The first 7 rows are patterns. Each new row is the sum of 2 different patterns, raised or lowered, with some noise. Before adding, each is slid sideways (what falls off one end comes back at the other) and multiplied by a number that may be negative. Names go in the order of the patterns.
Some rows, each with the names of its patterns after it:
[ -8.7 -18.8  -3.5 -21.2  -4.5   6.7  -3.9   4.4  -5.4   5.7  21.5 -10.7
   8.8   2.4  -1.6  10.7   0.8   0.1 -10.9  -4.7   2.7   3.5   0.4 -14.8
  11.2 -16.8   0.3   2.3   7.1   5.2  -3.9   5.2  -1.0  -3.6  -3.9]
(3)
[ -4.0  14.3  -1.2  -1.3  -1.6  -6.3   9.6   1.2  -1.8  24.5   2.0  -0.7
  10.3  -7.3  -9.6  -5.6   1.6 -22.7   0.7  -7.2   4.1   0.0   5.6   1.4
   4.3   4.9   3.8  -2.3  -7.2   0.7  -0.5  10.9   9.4 -16.0  -4.7]
(1)
[  3.7   2.6  -9.4   5.8  -1.0   5.8   2.1  -8.2  -4.0  -1.7 -25.7  -6.6
  -2.0  -1.0  -0.8  -3.4   1.8   4.0  -1.2 -10.4   3.7  -5.8   5.3   0.5
  -0.8  -3.1  19.9   1.2  -9.7  -3.4   8.7   1.1  -2.7  -7.1  -2.3]
(0)
[-12.8  -0.7  17.2  -2.7  13.8   0.1   9.2   1.8 -25.7   3.4  11.8 -20.6
  16.3   6.3  11.9  -2.4   7.8  -8.8   2.4   1.7  -6.8   5.9  -2.6  -2.2
   1.3  -0.6  -3.4   0.0  -9.1 -13.9  -2.2   3.4  -7.3   1.9  -9.7]
(5)
[ 22.5  -7.0  -3.9  -0.1   1.7  -1.5  -2.6  19.4  -1.7   3.1  10.4   2.6
  -0.6  -5.0  -8.4   6.1   3.7  18.0   0.5  -1.2  -2.1   7.8  -1.2   1.9
  -9.3 -18.3  13.9   2.6  -6.2   5.8   1.8  12.7   0.5  -6.9  -0.6]
(6)
[ -6.0  22.1  25.7   0.2  -0.9   2.1  -6.8 -12.8   3.7  -2.2  12.1  -0.7
   8.9  -2.2   5.8  11.8   6.1 -10.8  11.8  12.2  -0.9   9.5 -15.1   9.0
  -1.1  -4.1   4.0   1.4  25.7   0.0  20.5  -6.5  -5.9  -8.9  25.0]
(2)
[  2.4   9.2  -6.2  -4.2  -6.4 -23.6  -7.2  13.8 -11.5  -9.7   5.8  -1.7
   5.0  -9.1   3.7  13.4  -6.2  -3.3 -10.8  10.8 -25.7  -1.0  20.1   1.3
   6.8  -1.6  -2.9   8.1   2.2   4.3   0.6  -8.7 -17.9  -1.4  -3.7]
(4)

New rows, each followed by the names of its patterns:
[-25.5  12.5 -10.8   9.8   0.6  -7.9   6.9  -3.1  11.3   7.4  -1.4   0.0
   4.1  12.1   1.7  26.8   4.4  -3.7   4.9  -4.1  14.4  10.8   2.9 -11.7
   7.4  -5.4  15.6  -4.6  16.2  29.4  -6.8  -8.0  19.3  -9.1  -7.3]
(3) (5)
[  7.2  -4.5   2.5  -4.2   5.2   1.7  33.6   3.4  -7.7  -2.3  16.4   1.4
   0.9 -12.0 -14.6  16.4   6.2 -11.8  11.0   2.5  16.0   4.6 -11.6  -1.6
  18.3 -26.4  -8.2   0.4   3.4   0.0  -3.3  19.8   4.7   2.4   1.8]
(0) (6)
[-36.0 -20.1 -11.8 -27.5 -17.7 -36.4 -39.3  -8.9   0.1 -20.0 -17.0 -19.1
 -10.5 -17.7 -39.4 -23.1  -9.6 -37.3 -22.1 -13.8  -7.9 -30.3  -7.6 -21.1
 -13.8 -19.4 -10.3 -14.6 -17.2 -24.3 -18.2 -24.1 -23.9 -23.2 -31.2]
(1) (5)
[ -9.2  16.6  22.0  -1.6   6.3  12.3  -5.4 -16.1   7.8  -7.0  17.2   9.5
   4.7 -20.2   5.1  -7.0   3.0 -20.8   4.2  31.8  -6.6  -7.7   5.2 -11.5
 -10.2 -17.8   1.8  -9.8  27.8  -5.2  13.1  -1.2 -13.3  -7.3  19.8]
(5) (2)
[  1.2   2.6  -3.4   2.9   4.4  -0.9  -5.2  -6.4  -1.5  -4.4 -23.4  -3.2
   1.0 -16.4  -2.6 -10.7  -2.3   0.3  -6.4 -26.7 -19.5   2.9  -2.7 -11.7
 -11.9  -3.3  -0.2   3.3   3.7 -17.8   1.5  -7.1  -9.0 -11.2 -15.4]
(0) (6)
[ 11.0 -15.0  10.3  -0.6  -1.3 -10.5 -18.5   3.7 -13.4   3.6   0.8   0.2
   3.0  34.6   2.3   7.7  -1.4  -1.3   2.4  -9.3  -4.2 -10.4 -20.0  10.1
 -21.0   1.2  -2.6  -8.3  -2.2 -11.1   4.4  -0.7 -31.0 -11.8  -5.4]
(3) (0)
[  8.8  15.3   9.6   2.0  17.0  18.8   8.9   4.9   3.4  19.3   2.7  24.3
   2.2  11.6   3.2  10.7  13.9  -1.2   6.8  11.0  -5.1  11.9  22.7  11.1
  24.8  10.2   5.0  13.7   5.6   5.8   7.8 -13.1  21.7   2.8   6.5]
(3) (0)
[-36.9 -13.7   1.5 -24.9 -15.1 -14.4  -2.7  -1.6   0.3 -10.9  -6.9   5.6
  -9.7  -9.7 -19.5  -8.9  -1.5   4.9   2.1   1.5  -6.7  -9.6   6.8  -8.8
  -6.9 -10.6 -16.6   1.7   1.6 -13.1  19.2 -12.0  -8.8   1.2 -12.7]
(1) (0)
[ 16.5   0.3  19.1   1.3 -10.1   1.4   6.8  -0.4  -9.0 -11.9   5.2   7.3
  -4.2   3.7  -1.8  -0.7   1.7  -6.0   6.4 -11.1   3.7   6.0  18.6 -21.3
  18.9 -10.9 -16.2  -2.6  -0.7   3.4   2.6  11.5   3.4   7.5   0.9]
(3) (2)
[ -1.1 -24.1 -10.8 -17.7  -5.8 -15.5 -22.5 -25.7 -28.5 -31.0 -19.5 -22.8
 -13.9 -15.9 -10.4 -13.7 -17.2 -16.8 -11.0 -16.3 -23.4 -11.6 -13.6 -17.5
 -20.6  14.6 -15.9 -23.3 -11.3  -6.1 -16.2 -21.4 -28.1 -13.4  -9.9]
(0) (6)
[ -3.7 -13.2 -16.0   1.5  10.9  -6.6   2.8 -18.1 -19.1  14.4  21.0   1.1
   1.6   1.9  10.3   3.9 -16.7  -5.0  10.6 -17.0  -5.7   4.9  12.9 -11.1
  14.9   1.6   7.4   1.0  14.4   5.5   5.4  -4.7   2.3  -5.4  -5.1]
(1) (5)
[ -0.2  -8.9 -19.5 -21.3  -9.5 -21.3 -21.0 -12.1  -3.3 -20.8 -21.0  -2.8
 -38.0 -17.3   8.0 -22.2 -23.6 -13.6 -23.2  -4.0 -18.5   5.9  -0.3 -21.6
 -18.5 -16.6  -5.9 -36.3 -23.1 -11.6  -0.7  -5.3 -22.1 -11.2  -4.3]
(6) (4)
[  6.4  -3.3  16.9  -2.5   9.2  -7.9   0.3  40.6  10.1   3.0  13.6  -3.0
   4.8   1.1  16.4  -5.0  14.3   7.6 -11.1  12.2   4.8   1.9  17.5  16.0
  12.6   9.4  27.3  14.6  24.5   7.3   5.3   9.8   5.6  13.2  13.7]
(1) (5)
[ -0.2   3.9  15.2   3.6   3.2  -3.7  -0.9  13.9  19.1   6.0 -13.5  20.1
 -13.6  11.7  15.7  11.3  -6.5   1.9  -3.5   2.6  -8.3  -2.5  17.3 -17.2
 -10.4   0.3 -15.4   3.6 -11.3   9.6  -8.1  16.1  21.4  -7.6  16.6]
(3) (5)
[-23.4 -14.9 -15.9  27.0  -9.5  11.7  15.6  -7.1   5.5 -15.4   0.8 -20.6
  -5.6 -15.4  -1.0  -4.6  -2.8  -8.0   1.4   6.4   6.1  -1.6   7.1  24.5
  -3.7  -3.5 -19.0  -2.0  -3.8 -16.5 -22.0   2.5  10.0  -9.5  13.6]
(3) (2)
[-13.9 -18.7  -2.1 -23.3 -17.3   7.2 -11.9   6.2  -7.1   1.4  14.3   5.7
   6.6  -9.3  -8.3  15.7  -2.0  -5.3 -19.6  -9.1   2.8   3.2 -11.3 -10.6
   6.4 -12.7  -0.7  -8.1   0.0  -0.4 -30.9  -4.1  -6.1  -7.4  -6.9]
(3) (0)
[ 20.1   7.8  16.2 -15.3  10.8  -0.2  -6.1  10.0  30.8  12.6  15.3  18.6
   6.9  13.3  -1.6   6.7   4.4  18.5   1.3   4.2  -0.3  15.0   0.2   2.4
  -7.5   0.0  28.3   4.4   2.5  11.4   8.0  13.8  -7.2   6.7  -8.2]
(0) (2)
[ -5.0   2.4 -26.1 -20.5   1.8   4.6  -7.6  -0.4 -16.3   5.4  -7.5 -19.4
   0.9 -10.0  21.1  -5.0  10.7 -14.6   9.8 -12.4   6.1 -15.1  21.2  17.6
  -8.2 -13.4  -6.0  -7.7 -13.9 -11.9  -1.8   1.7  -1.2   4.2 -16.0]
(0) (2)
[-23.9 -22.9 -41.5 -20.7  -7.1 -18.8 -28.5 -30.7 -26.7  -3.1 -15.9 -21.3
 -35.2 -12.2 -25.6 -19.0 -21.3 -31.3 -15.4 -16.7 -40.7  -1.4 -14.8 -28.7
 -14.0 -13.5 -14.7 -24.1  -6.9 -21.0  -6.3 -28.3 -15.9 -30.7 -22.9]
(1) (0)
[-12.8   6.6  15.7   0.7   0.9   2.9  -6.1  -8.2   2.8   6.0 -21.8  -0.3
  -6.2  14.7  -7.7  18.5   1.0   2.3  -0.3   0.9   2.2 -10.1   1.7   2.2
  14.1  15.1  -0.6  -1.5  11.7  16.4  -4.5   2.4  -3.0  -0.5   6.1]
(3) (1)
[  4.1   3.4   2.3   6.7 -19.0 -22.0  -4.8   0.4  -7.3  -3.7   6.4   3.4
  -5.4  -7.6  -9.4 -11.3  -2.1  -4.3 -32.9 -10.2  13.1 -10.2 -21.6  -4.4
  -9.1  13.7  -8.4  -6.7  -2.7   1.6 -10.6 -22.8 -10.0 -20.7   8.1]
(0) (2)
[ -7.5  15.4  -5.5  15.7  -9.7  -9.0   8.0 -14.8  -3.3 -19.3 -15.1 -17.2
 -14.6   8.0  -4.3  -9.3  -7.2  -9.2  10.3  -0.4  -5.0  -8.9 -14.0  -9.2
 -15.9   5.6  -4.5  -0.9 -17.7 -14.2  -7.1 -29.0 -11.6   7.7 -11.2]
(3) (4)
[-22.4  -6.0 -32.0 -26.3 -23.9 -19.7 -41.1 -17.1 -26.6  -9.7  -9.0 -13.1
 -20.6 -10.6 -17.2  -9.0 -12.3 -26.1 -33.9 -18.2 -19.9 -11.0 -41.2 -26.4
  -4.6 -10.0 -30.6  -4.4 -34.4 -29.9 -20.3 -17.9 -27.6   8.7 -20.2]
(1) (5)
[  9.2  21.2  24.8  12.9   4.0  20.2  19.1   6.5  12.5 -17.9  16.4  -6.5
   3.1  20.0   9.3  37.5   6.4  33.3  20.5  -2.4   8.7  35.2   3.8  39.8
  34.2  11.1   1.6   9.2   5.9   0.6  14.2  -2.6  30.2  -2.7  18.4]
(3) (2)
[  0.9  -6.5  -2.4  -1.4  -3.5  -0.1   1.8 -17.0  -6.3  -6.8   0.6   3.1
 -15.0  -5.5  -8.4   9.8   2.0  -7.6  22.1  -2.2  -7.8   3.4 -14.7 -24.7
 -10.7 -16.7 -26.3   0.9 -12.6   3.6  -6.9   5.0  11.7  -6.5   5.7]
(3) (1)
[ -8.6  11.7   4.9  -3.7  27.4  13.0 -17.9  14.3  -3.1  -3.2  -1.7 -11.4
   8.9  -5.8   1.4   3.7  13.9   3.6 -17.5  16.9  15.4 -26.3  11.4   6.6
  -2.0  -0.8 -10.0  -9.4 -15.3  -0.8   2.5  23.2  -1.5   6.8  -6.6]
(2) (4)
[30.6 30.9  6.0 13.2 22.6 10.1 12.4  4.6 19.8 28.4 17.5 -1.0 17.1 15.0
 28.4 20.0 21.4 11.5  2.1 19.9 17.9 13.3 10.3 17.7 23.5  8.5 10.9 16.0
 -4.6 22.5 25.8 23.4  9.6 33.7 16.2]
(1) (6)
[  2.5  -8.1  -7.5  -5.6 -33.5  -1.4 -26.7   0.1   1.3   1.9 -30.9   0.4
 -32.5 -40.0  -7.2  -1.7 -13.2   1.5  -1.8 -19.2  -2.7  -2.5  -7.2  -2.5
  -3.5  -3.0 -15.0 -31.1   7.1  -7.1 -32.1   8.6  -9.7  18.0 -15.1]
(5) (2)
[23.4 19.9 32.6 22.3 30.5 11.6 14.6  9.4 33.6 13.3 26.9 24.6 15.6 19.9
 12.8 14.8 -1.3  9.0 14.5 42.8 15.2 37.5 16.1 29.8 27.7 -0.5 12.1 36.5
  8.5 32.1 30.1 17.1 22.7 23.5  7.0]
(5) (2)
[ -8.7 -28.3 -16.1   8.2 -16.6  15.3 -13.6   1.8  -2.7 -33.1  -5.1 -15.2
 -26.3  -7.2   2.0   7.0  -4.2 -18.3 -11.6 -21.2 -24.2 -13.9  -2.3 -11.2
  -4.7   3.2  -9.0  -8.8 -15.1 -14.6 -26.6  -7.8  -8.9 -23.0  -9.8]
(5) (2)
[ 28.2   2.0   3.7   3.2  -1.0  31.7   3.8  23.4  -3.9 -13.3 -23.4  22.5
  -6.5  23.8  32.9  -4.6  -3.5  -3.3 -26.9 -17.1  17.8 -12.0   2.5   6.1
   7.6   3.2  -2.1  15.3  20.1 -14.3   8.2   1.6  10.7 -16.2 -11.1]
(2) (4)
[  7.0  10.3   9.8  12.8   2.1   5.7  -2.9 -15.1   7.5  -1.4   4.9  12.6
  -1.3  -2.2  -2.1 -23.3 -11.1  14.3  -4.3  -9.1  10.1  -4.1   0.2  -4.6
  18.3  15.3   6.7   1.5  -0.4  14.9 -35.8   5.5  31.1  -8.8  20.7]
(5) (4)
[  9.2   4.1   0.7  14.9  15.6   4.5   6.5  -9.4  -8.5  -3.2   2.1   2.0
   3.5  -4.1   8.5  -8.3 -21.2  -0.7   8.7   6.9  -9.0  10.0   6.5   6.5
  -2.8 -10.1  14.3 -13.2   6.3   1.1  18.7 -31.1   7.8   5.0 -11.4]
(2) (4)
[ -5.1  -0.8   0.5   5.1  21.3 -15.0   5.4  12.1  -4.6  -8.5  -2.5   5.0
 -31.8   1.5  -7.7  -3.7  -0.8   5.7   6.6  11.1   1.1   0.4 -14.2  -5.9
   2.0   1.1   3.2   8.6 -14.4   3.5  12.4   2.1  -3.1   4.7  -4.6]
(1) (6)
[23.0 31.7 48.3 22.4 60.0 18.3 17.5 23.2 40.7 11.7 41.0 49.6  7.1 23.9
 20.4 19.9 12.1 31.0 22.4 37.4 25.8 34.2 19.7 25.0 35.2 28.9 21.0 41.7
 23.7 20.2 28.2 19.6 31.6 22.1 19.4]
(1) (2)
[  8.3  -1.3  -6.8   8.0  30.1  10.1  12.9  14.9   5.4  11.2  -3.4   3.4
   2.6  16.1  -0.3   2.9  -1.4  13.0  -1.1   1.2  -9.8  -0.3  24.0   3.7
   0.3   7.8   6.1  11.4  -7.7   3.8  -8.4  19.7   5.5  13.4 -14.2]
(0) (2)
[-17.9  -9.7  -9.6 -16.2  -2.7   3.7  -5.0  15.0  -8.3   1.9 -10.3 -19.8
 -18.7   5.1  -9.4  10.1   4.5   4.8  -9.1   8.0 -11.3  -0.2  -2.6 -16.4
 -10.8  -8.2  -8.3  -2.5   0.7 -11.9  -7.8 -17.2 -32.1 -12.1   6.6]
(5) (4)
[ -3.1  -7.6   7.0  16.1  24.4   8.8   8.7  10.8  -3.3   8.1  20.6   7.8
   1.2  26.1  14.5  20.2   4.8  36.4  30.8   1.5   9.6  12.9  27.7 -10.9
   9.0  33.4  21.1  25.0   5.9  17.4  23.8  22.7  21.8   9.0   3.3]
(0) (4)
[-24.4 -11.7 -24.3 -18.2 -16.4 -14.5 -42.1 -26.7 -10.3 -17.2 -21.5 -13.9
 -29.5 -16.9 -22.1 -13.8 -24.4 -12.2 -26.8 -23.5 -19.1 -21.0 -13.2   1.5
 -17.2   3.8  -7.2 -23.8 -26.3 -24.5 -15.7 -39.4 -23.5 -24.8  -7.5]
(1) (0)
[  4.4 -10.0 -23.9  -1.1  -5.9  -9.9 -15.2 -19.9  -7.7 -42.5  -8.3  -4.4
 -19.9  -6.0 -10.9   2.1  18.4 -20.9  -3.7 -20.5  -7.7   1.8  -5.2 -15.2
 -14.6 -11.5   4.5  13.7 -19.8 -20.9   7.9 -25.6  -8.5 -17.0  -2.3]
(3) (6)
[  4.3  19.0  -1.0  -3.8   0.1  16.2  -3.1   6.4 -11.8 -16.0  13.8   6.1
 -19.8   4.0   9.7  15.2  -6.5  -6.6   2.6  25.6  -3.7  -5.7  -1.0   9.0
  -5.5  -0.4  13.4  -2.2  10.6  13.1   4.2  20.4   0.8  -4.6   7.2]
(0) (6)
[-19.2 -19.2   9.7  -6.0 -13.2 -13.3 -15.6  17.0  -3.1  -9.0 -21.7  11.0
 -11.3  -9.0  -1.4 -15.9 -10.1  -8.7 -17.0 -11.1  -5.4 -10.3   0.2   1.2
  -5.2 -15.6  19.7  -5.8  13.6 -12.2  -9.9 -14.9  -2.7 -13.4 -11.8]
(1) (6)
[ 2.2  7.8 15.1 24.3  8.7 20.1  0.3  8.5  3.9 29.2 19.6 29.5 28.1  8.6
  6.8 11.0  0.6 -5.2 10.9 13.0 15.7 11.3 11.2  5.4 12.5 18.2 -1.1 -1.9
 23.1 20.2  0.1 14.3 -2.3 19.0  7.8]
(0) (2)
[  8.2   4.0  22.0   1.9  -7.5 -19.6  -4.2 -12.0   1.1 -14.1  16.6 -29.3
   2.9 -17.6 -31.6  -1.5  -0.1   7.0   9.8   8.9  -7.4   1.1   1.6  -9.1
   6.2   2.3  -7.7 -17.1 -11.4  11.9 -14.5  -9.5   3.4  -4.6  20.2]
(3) (2)
[ 19.7  12.4   3.2  -7.2   1.7   8.2   3.7   5.5  -6.9  11.3  -0.2 -25.9
   6.3   1.1   6.8   7.8  16.6  14.2   1.8  27.0 -10.2  14.1 -10.4   9.4
   3.9   9.8 -15.0   5.5 -11.6  -8.5  13.6   5.1   5.7   0.4   5.2]
(1) (2)
[ -9.9  -7.6   8.2 -17.4 -12.2 -26.2 -10.8 -10.2 -11.4  10.8 -10.3  -2.5
   6.1  -5.2 -15.5  -9.6 -20.2   2.4  -3.8  10.7 -10.4   4.5  -8.2  -6.1
 -11.1   0.8 -17.4 -27.8   1.1  -5.3 -11.0   0.3 -12.4   8.7  -8.6]
(0) (6)
[-21.2 -12.9 -12.5  -1.8  -2.7 -10.9  -7.1  -7.2 -18.0   1.2   7.0  -0.2
 -10.3  -7.1  -4.2  -6.1  -8.4  -6.8 -11.0  -3.5 -13.7 -16.3   3.5 -31.5
  -7.0   8.9   3.1   2.0  -8.8 -11.0  -0.6   5.3 -10.4   5.0 -12.6]
(3) (4)
[  3.6  15.1   2.7   6.7   2.2  19.8  21.5   2.4   9.8   9.3   5.5  17.8
  -8.3   4.6   4.1   4.2   1.0   8.1   8.0   1.0  17.8 -10.6   3.7  15.1
   8.2  10.3  -1.2   8.6  13.1   6.5   4.9  19.4  -4.0   5.1  -9.8]
(3) (0)
